The same things were measured in two ways. Each way mixes the same 10 hidden numbers, adds some noise and spreads widely along 5 directions of its own, which tell nothing about the thing.
Some things both ways: the first way, then the second way.
[  3  -2 -20  -1  13  26 -12  41  -6 -36  11  27  15  -2 -34 -30  25  -1
   7]
[  5 -13  28  15  54  12 -11   8  10 -33  34  -7   0   5  -6  -3  -5   3]

[  5  31   7 -14  18  -8 -18  24   5   4 -27 -10  24   9   9  -6 -17  21
  11]
[  5  -1  -1  27   4 -18 -36  20  19 -23  27 -21  11 -41  15 -15  -4  28]

[ -2 -16  -5   6 -23  -4 -22   8  11 -16  12   6  -6   6 -23 -26  13 -28
  -1]
[ -4  -3  -4 -27  12   2 -12  19  15  18  -7  25 -10  18   7 -37  25  -1]

[ -4  -5   9 -35  -5 -27 -16  -5  -3  12   9 -35   1   3  -3 -23 -20 -14
  13]
[-11   6  -7  -3 -32 -32 -25 -10   9   6 -45   1  12 -13  16  -7  -1 -11]

[ 18 -12  18 -37  11 -13   1   0 -10  29   8 -14   0  -9  14  -9 -30   2
   2]
[  5 -23  18  -2  16   6   0   6  14 -28  30   0   3 -24  13 -23  -5   9]

[-32  38  34  11  -2 -36 -27  34 -14 -14 -18  -8  -9  32  -3   6   6  13
 -12]
[ 19  -4   0   7  12   6  25  -6   3  -4   9   5 -16  47 -15   7   5 -24]

[ 15   0 -13  -7  -5  24  48 -26  10  10  -7  10   1 -29  21   3  -6  21
  16]
[-24  18 -32 -25  -1  -5   9 -19 -19  21  20   7  -4  29  20 -58 -17 -29]

[-10  -8 -11  -4 -20 -19   8 -10  -4   8   9   3   1  -3 -10  -3   6  -7
   2]
[ -5   6 -13  -6  -9  12  12  -1 -10   1  -8  -5  -6  15 -18  13   0 -12]

[ 12 -22  -3  -1  -4  16  49   0  12  12   5  -1  12 -17  21  18 -20   8
  -4]
[ 15   6   9 -17 -17   2  29  -6   4   7 -15  15 -15  40 -14  12   2 -19]

[-55   3 -40  15 -21 -44  32 -23  -7  12 -38 -20  11  41   4  26   1  27
 -11]
[ -6  -7  -8  -8 -15  42  50 -14 -21  -1   6  -1  -2  15 -24  16  -3 -11]

[ -3  26  62 -24 -15 -46 -62  28 -16  11   7 -18 -29  18  11   2 -19   7
  -7]
[ -3 -10   6   3 -14   3  23 -11 -24  27  -6  21   4  -3  -3  17  -4   1]

[ 12   8 -11   4  29   1  17  -1 -13   9   1   9 -12 -10  -5 -20   6   4
  -3]
[ 10  17   2  -4  15  32   9 -23 -18 -40  26 -46   5 -34   6   5 -47 -11]

[ 17  -8  11 -22 -12   5  15  -3   0  10 -16 -10   7 -11  25  -1 -39   9
   9]
[ -1 -18   8 -15  19 -11  -3  12  17  -9  17  17   0  16  -1 -37  12 -26]

[ 42 -29  19 -13  10  22  22   6   9  10  15   6  20 -44  16 -13 -28 -19
   9]
[  8 -12  15  15   6  18  18  16  14  -5  40 -14  -7 -31  -2  -6   2  18]

[-33 -24 -39  24   0  -6  57 -26 -14  -2   1  11   4  -7 -13  10  16   4
 -13]
[ 16   5 -21 -16 -15 -12   6 -18  12  21 -21  16   9  13  33 -28  20 -27]

[  9  -2  46   1  29  -1 -29   7  -1   8 -12 -18 -19  -9  32  -4 -28  -2
  -2]
[ 18 -16  11   0 -20  -3   7   3  11   3   0   7  10 -49   0   0 -19  20]

[ 33   2  28   5  14  36  14  -6  20  13 -43  16   8 -24  52   8 -25  -2
  13]
[-19  -3 -10 -14  -5  -2  -1  18   7   7  38  -3   3 -33  19 -57  -2   4]

[-28 -19  18  12  29  15 -20   7  -7 -29  14  -1 -12 -23 -12 -15  20 -25
   9]
[  4 -13 -11  16 -26 -38 -13   1   4  12  -3  -4  13 -42   9 -14  -9  -7]

[-15 -28 -26  -3   5  13  21  -3  -9 -10  31  29   7 -20 -28  -4  36  -2
   4]
[  8 -27   5  23  18 -31 -53  34  10 -14  15 -11   5 -47  -2  -3   7  23]

[ 13 -13   6  21 -18  12  24   5  12  -6 -25  -4   2  -1  25   0 -31  -7
  -9]
[ -1   5  -5 -37 -25  -8  13 -15  -5  48 -28  28  11 -14  35 -38  19 -38]

[ 10 -18  22 -19   9  -4  -8  -9  -6  10  17 -12  -7 -27   6 -17 -16 -13
  11]
[ -4 -13  -5   0 -15  -7   8  -1  16  19  16  17  15 -44  32 -43   0  12]

[ 12   0  11   5   0 -12 -28  10   6  12  -4   9   8  -6   5   0 -11  -4
  -3]
[  6  -1   3  17  -6  24   4  15   8   8  -5   0  -1 -13 -17  35   6  54]

[-11  19  14   3  22  15  -1  12   7 -19 -66 -34  31  -4  34  -9 -52   2
  22]
[  4  -5 -17   8 -13 -37  -9  -1  26 -26  16 -22   6   0   8 -32   4 -49]

[ 22 -16  40 -24   1 -11 -54  25   1   1  26 -19  -3 -16  -1 -28 -31 -28
   4]
[ 26 -24  13   1   4 -15  -2  14  35  -3   4  24   9 -11  10 -23  16   7]

Other things, the second way, with their names:
(142): [-25  17 -17  16  -8 -11  -7 -28 -13  19  -8   9  14  -3  47 -14   4   8]
(832): [  4 -13  12  27  -6 -11  -2 -17   5  22 -36  26   2   5   5  36  18  23]
(400): [ -2   1 -14  25  -3 -16 -21  26   4   3  29 -23   4 -38   1  -8   2  14]
(106): [  4  -1 -18  16 -22 -27  -5 -30  10  21 -41  19  14  10  24   3   4 -11]
(100): [-21 -17 -19  12   0 -28 -15 -20 -20   6  -1  18  19  -3  20 -27  -9 -21]
(694): [  0   4 -11 -10  10  19   2  -1 -16 -16  32 -17   7 -26  13 -21 -10 -10]
(564): [  9 -20  17  12  22  -8 -21  29   6 -13  19  -8 -10  -9 -39  21 -10  15]
(210): [-19  15   1 -19  -2 -20 -23 -21 -22 -23 -42  -9   0  27  -8  -4 -26 -46]
(435): [ -5   1  -1   0   8 -25 -19  21  11   3  25  -7 -26  19 -10  -9 -11  15]
(543): [ 11  -1  -4  -3   1   2 -12   7  17 -28  -1  -6  15 -13   3  -4   4   5]
(238): [-15  15   5   5 -14   8  11   4  38  27 -24  33 -12  56   4  -4  31  37]
(32): [ 12  17 -17 -16  12  26  12 -12 -16  -9   4  -9  -7  33 -11  10 -11 -15]
(402): [-12   4  12 -14 -15  35  41   0 -11  18  23  14  -7   1  -2  -2  -2  25]
(303): [ 19  18 -13 -14   4 -21  -6  -5  28  10 -12  13  -1  31  36 -42  27 -35]
(129): [-16 -13  -4 -33   8   7   2 -22 -19  18  -8  15  -4  -7  20 -37 -14 -17]
(514): [  7  19  -7  16   1 -10 -28  26  -4  -3  11 -20   0 -21   4  14   8  17]
(117): [ 22  -2  -2   9  15  -8 -10 -18   7 -40 -19 -21   4  14  -3  -1 -14 -47]
(63): [  7  -7  -3  -9  15  17  -5  10 -16  -7  27  -7  20 -42   4 -26 -10  -8]
(602): [ -8   4 -14  17 -15   1  -9  -5  18  22  -3   6  10 -18  20   2  17  37]
(696): [ -2   2   3 -26  -8   9  17 -14  17   4 -22  25   8  22  16 -29  18 -19]
(800): [-12   1  -1  16  -8  -8  -3 -23  10 -11   3  -1   8  -4  18   2 -13  14]
(687): [ 16  13 -13 -37 -13 -17   3  -6   8   8 -27  14   0  33  16 -37  15 -59]
(108): [-14   7  -9 -26 -18  15  36 -17 -27   8   3   2   1   9   7 -27 -10 -34]
(389): [ 32  -2  -9  -7  24  -4 -14  -1   1 -13 -15 -19  -3   4  -6   3  -1 -37]
(138): [  7  13   6  21   9  24  -4  -8  22 -15 -14  -4  -5  19   6  19   0  34]
(181): [ -3  -2 -13  24 -28 -16  10   0  -4 -19  15 -20   6 -14  -4 -10 -16 -18]
(385): [ 13  17 -19  12 -30  -7   9  -1  30  -6 -17   4   1  32  12  -1  24   4]
(780): [  1 -23  -8 -16   5 -13  19   5 -29  -9  56 -10  13 -33   4 -58 -22 -67]
(259): [ -9 -20  -7  16  14  -3  -5  25 -15  21  39   2   2 -36   1 -21   5  10]
(93): [ -3  -9  -6  -5 -15 -23   2 -23  -3  -5 -16  29  17  12  18 -27 -12 -25]
(570): [-13  -3   4  -8  -5 -31 -32 -12   3   8 -67  20  16  11   1   9  16 -22]
(762): [-16  -6  20  -6   8  -6  -6   1   2  -8 -25  13 -19  47 -27  34  -1  10]
(49): [  2  13 -17 -40  -3 -18 -12 -17 -12  13 -26  24  -1  31  26 -23  -2 -30]
(278): [-18   1 -11 -30 -22  11  35 -18  25  15 -29  43  -2  69   1 -31  24 -22]
(133): [ -3  12 -35 -16   9  28   1 -12 -20 -10  14 -15  -2   4   6 -25 -25   5]
(541): [ -4   0   7  36   9 -40 -57  40  28 -17   7 -27  -4 -23  -8   8   3  26]
(693): [ -4  14  -6  10 -33 -13   7  -2  -3  13 -12 -13   0  -8  -6  24   7 -10]
(291): [ -8  -1   6  -5  15  23  24 -12  -9  -1  19   7 -15  30  -5   1  -6  -2]
(87): [ -5  16  -2 -19  24 -17 -36 -23 -16   4 -39  13  -8  42  13   6 -11  -9]
(540): [  1  -7   4   7  18   6   0  -7   5 -31  10  -9   7  16 -14   9  -6 -17]
(524): [-14  -8  22  -2  13   8  -5  21 -10 -10  38  -9  -3 -25  -9  -1  -3  22]
(561): [ 11   4  -6 -12   2   8  10 -18  13  -6 -27  11 -11  42   9  -7  13 -13]
(426): [  9   2   2 -11   0 -14  -4  -4 -19  -5 -16  -9   2   1  -4   3   1 -45]
(267): [ 17  -2  -3   8  17 -19 -23  15   3 -41  17 -31 -17  14 -16  11  -8 -15]
(587): [  6  -4   8 -29 -27 -16  -4   7 -14  22 -34   3  12 -40  -9  -3  -4 -34]
(436): [-15   1  -6  20   0 -14 -30  20   0   0  13 -21  -3 -24   1  -2   5  21]
(282): [-30   1  19 -16  11  13  23 -13 -15  13   8  26 -10  37  -5   4  -6   3]
(476): [  7  -9  -2   4   8   5   5   6 -12 -32  31 -24   5 -15 -18   1 -18 -21]
(689): [ -3   7   3 -23  12  32  21 -12 -11 -16  15 -17 -10   4  -3 -21 -20 -22]
(748): [-14 -10 -20   9  -7 -27   5  -2 -25  13  21   2   4   2  11 -10  11 -29]
(305): [-26  -6   5   7  -1   1   3  20 -14  -8  31  -6 -10   5 -34  21 -14  23]
(20): [-16 -14   7   8   6  -5 -13  22  29  -4  11   5  -6   2  -8 -24  18  20]
(47): [  7  -8   0   8  30  15   2   0  -8 -27  45 -23  -3 -14  14 -28 -10 -14]
(236): [ 12  -6   8  10   9  33  28   9 -10 -32  35 -31  -6 -14 -32  25  -6  -9]
(92): [ -7  30 -27  11  -5  -4 -19 -18 -11  18 -27  -9  -3  12  27  16   5  13]
(709): [  5  -3  10 -22   4  -4  12 -20  -5  22 -17  14  -8   1  14 -13 -13 -23]
(227): [ 12 -14  10   5  15  14 -21  33  52  -9   2  14   1 -19  14 -24  38  46]
(489): [ 11 -20  14 -14  29 -12 -11   9 -15 -23  25   0  -2   1 -13 -17 -16 -36]
(327): [ -1  -2   7 -17   6   3   2   8   8   7 -13  21  -7  29  -2  -9  26  -4]
(33): [ 16  -7  -7 -26  -6   4  17 -14  -8   9 -16  21   0  20   2 -18  -8 -25]
(487): [ -3  -5  -4  18  -2  15   7  18  -9 -45  41 -48  -4 -23 -29   2 -17 -12]
(445): [-12  -4  11   6   1   4   6  12   4   7  32   5   2  -7 -10  16   3  24]
(710): [ -7   8 -18  23   6 -35 -43   8 -38 -20  22 -29  10 -31   5   7 -29  -1]
(821): [-15   1  -3  20 -13  -3   0  -2   1  22 -22  -9 -13  10 -20  37  13  11]
(669): [-10   3 -10   6  10  -1 -10 -12   8 -33   2  -9   2  18   9  -6   1  -5]
(718): [ 18  -7   9   7  16 -16 -36  38  59   2   6   5 -16  -6  10 -23  24  43]
(516): [  6 -20   5   0 -18   9  23  15  28  19  30  29   1 -27  22 -31  18  44]
(453): [  2  -2 -16  30 -10 -11  -8  -8   2 -11  -5  -7  12  -9  26   0  18   3]
(690): [ -4  -9   9   3   5   9 -12  20 -23   0  16 -20   2 -53 -21  17 -27  19]
(207): [  2  -1  -2  10   9 -12 -10  24  10 -21  36 -19 -11  11 -11  12  15   2]
(670): [ 34  -9   1  14   7  13   4  17   4 -20  23  -9  -4 -11 -25   6 -29  20]
(167): [ 14 -15  16  -9   7  32  33   7 -24 -23  39  -5   6 -24 -20  21 -10  -5]
(422): [ 16   5   4   3  23   1 -29  -5  12 -43 -10 -36   3 -17  -8  13 -18 -12]
(221): [ 33  -8  21   1  17  -4 -21  27  24   4  -2  -2  -2 -34  -1   1   5  10]

Some of these things the first way, each followed by its name:
[-21  -4  -4   9  -7 -19  24 -16  -6  13  -5 -10 -18  11  12  15  -4  22
 -13] -> (33)
[-19  19 -33   5   7  19  17  15   5 -13   2  27  12  -3 -13  17  34  37
   5] -> (710)
[  3  16  17  -9   6  10 -43  28  12 -17 -12  -8 -10  13   1 -23   2 -11
  10] -> (210)
[ -7  26   6   9   7 -13  10  11  14   9 -20 -12   8  18  18  20  -4  42
  -5] -> (670)
[  9  -8   4 -31 -22 -15 -11   1 -11  10   8  -5  -2  -4  -1 -15 -17  -5
   7] -> (570)
[-14  -4   2  21  -3 -10 -39  22  -8  -9  -4  11 -13  11  -6   0   7 -12
 -16] -> (167)
[ -5   4   8 -24  -7 -49 -63   6 -10  12  15 -27  -6  10 -22 -36 -12 -27
   5] -> (543)
[ 17  17  -5  -6 -22 -15   3  25   8   9   6  16  21   0 -10   4  -4   7
  -4] -> (514)
[  6 -18  -8 -19  14  22 -16  11  15  -8   8 -22  18 -16   6 -13 -22   7
  19] -> (93)
[-34  15 -28 -10 -20 -22  36  -7 -11   0 -26 -18   7  28   3  12  -8  46
   2] -> (564)
[ 10 -14  11 -24 -17   7   4   6   1   4  13   2  17 -32   9   7 -27   3
  13] -> (748)
[ 31   5   2  19  15  21 -19  -4  28   9 -19   8   1 -21  22 -10 -17   6
   5] -> (133)
[-19  26  54  -1   8 -33  -6  12 -25   1 -11 -17 -48  30  12  -3  -3  10
 -19] -> (709)
[ 20   4   5   1  10  14  21  -2   7  20 -18  33  21 -24  24  17   4   5
   8] -> (238)
[-21  11 -16 -17 -27 -40  56 -21  -5  32 -20 -19   2  31  17  25 -10  31
  -7] -> (108)
[ 15 -13   5 -17 -16 -18   9   5  -1  16  14  -5  15 -11  -3 -10 -21 -15
   1] -> (236)
[  0  29  12  25  10  -2 -25  20   4  -6 -46   9  -4  19  17   0  -9   7
  -9] -> (694)
[ 12   2 -15 -35 -49 -49  -6  -2  -5  18  35 -23  -1  11 -28 -28  -9   1
   2] -> (63)
[  7 -13  -1 -46 -17 -33  10   7 -16  25  32 -19  17  -6  -7   0 -29  26
   2] -> (832)
[-18  14  13  25  34  38  21   3   2 -16 -29  29 -15 -11  22  18  21  18
   0] -> (435)
[ 27   1  27  24   2  28  14  13  11   7 -34  43   2 -14  42  26  -7   1
 -10] -> (327)
[-10   2 -20  -3  19  26  25  11  -1 -17  -1  29  24 -18 -14  -5  31   0
  17] -> (541)
[ 20  -9  13 -33  38  16 -28   8  -7   6  12 -10   8 -36   5 -28 -25  -5
  22] -> (800)
[ -1  36  35  19   2 -17   6  25  -4  -2 -29   8  -3  15  12   5  -5   2
 -14] -> (303)
[ 21  -4  20 -11  -9  -6  -8  -8  -4  26  11   1 -30 -17  19   1 -24   3
  -9] -> (49)
[-20  -7   6   6   9  -3  29 -22 -12   5 -24  -3 -30  14  21   4   0  19
 -10] -> (129)
[-15  -1  12  27 -18  -4  22  -4   1  -5 -37  -5 -20  20  28  14 -11  -3
 -16] -> (587)
[ -4  -3  -7  13 -21  -8  20   5   9  -6 -13 -17   3  11   5  -3 -21  -9
  -9] -> (687)
[ -8   9   1 -22  -4   0  -6  -5   0  12 -12   3   2  -4  16  13  -4  18
  12] -> (305)
[  0 -17   5 -32  -1  -1 -10   2 -12   7  29   8 -12 -14 -10 -10   7 -10
   5] -> (762)
[ -6  13  -2   5   9 -18  21  -3   6  26 -27   2  31  -1  20  25 -10   8
   0] -> (385)
[-19  56  26 -13  10 -42 -22  19 -26  16 -20  13 -11  29   1  12  18  32
  -7] -> (142)
[  6  30  -2  -2   0  24  -6  32  11 -11 -61  -2  16  23  36  13 -35  46
   6] -> (282)
[ 28  -1  16 -15   6  11  -4   9 -10  11  34  32 -31 -24  -4 -10  12   7
  -7] -> (87)
[ -5  13 -12  28  -6  -7   0   6   2  -2 -15  14  -4   7  -2   2   5  12
 -13] -> (32)
[ -6 -28  21 -26  11  -2   1 -18 -24   7  44  39 -19 -38 -21 -18  52 -47
  13] -> (20)
[ 29  17   4   2  24   6 -14  31  12   5  -9  13  28  -7   1 -12  -7  10
   3] -> (138)
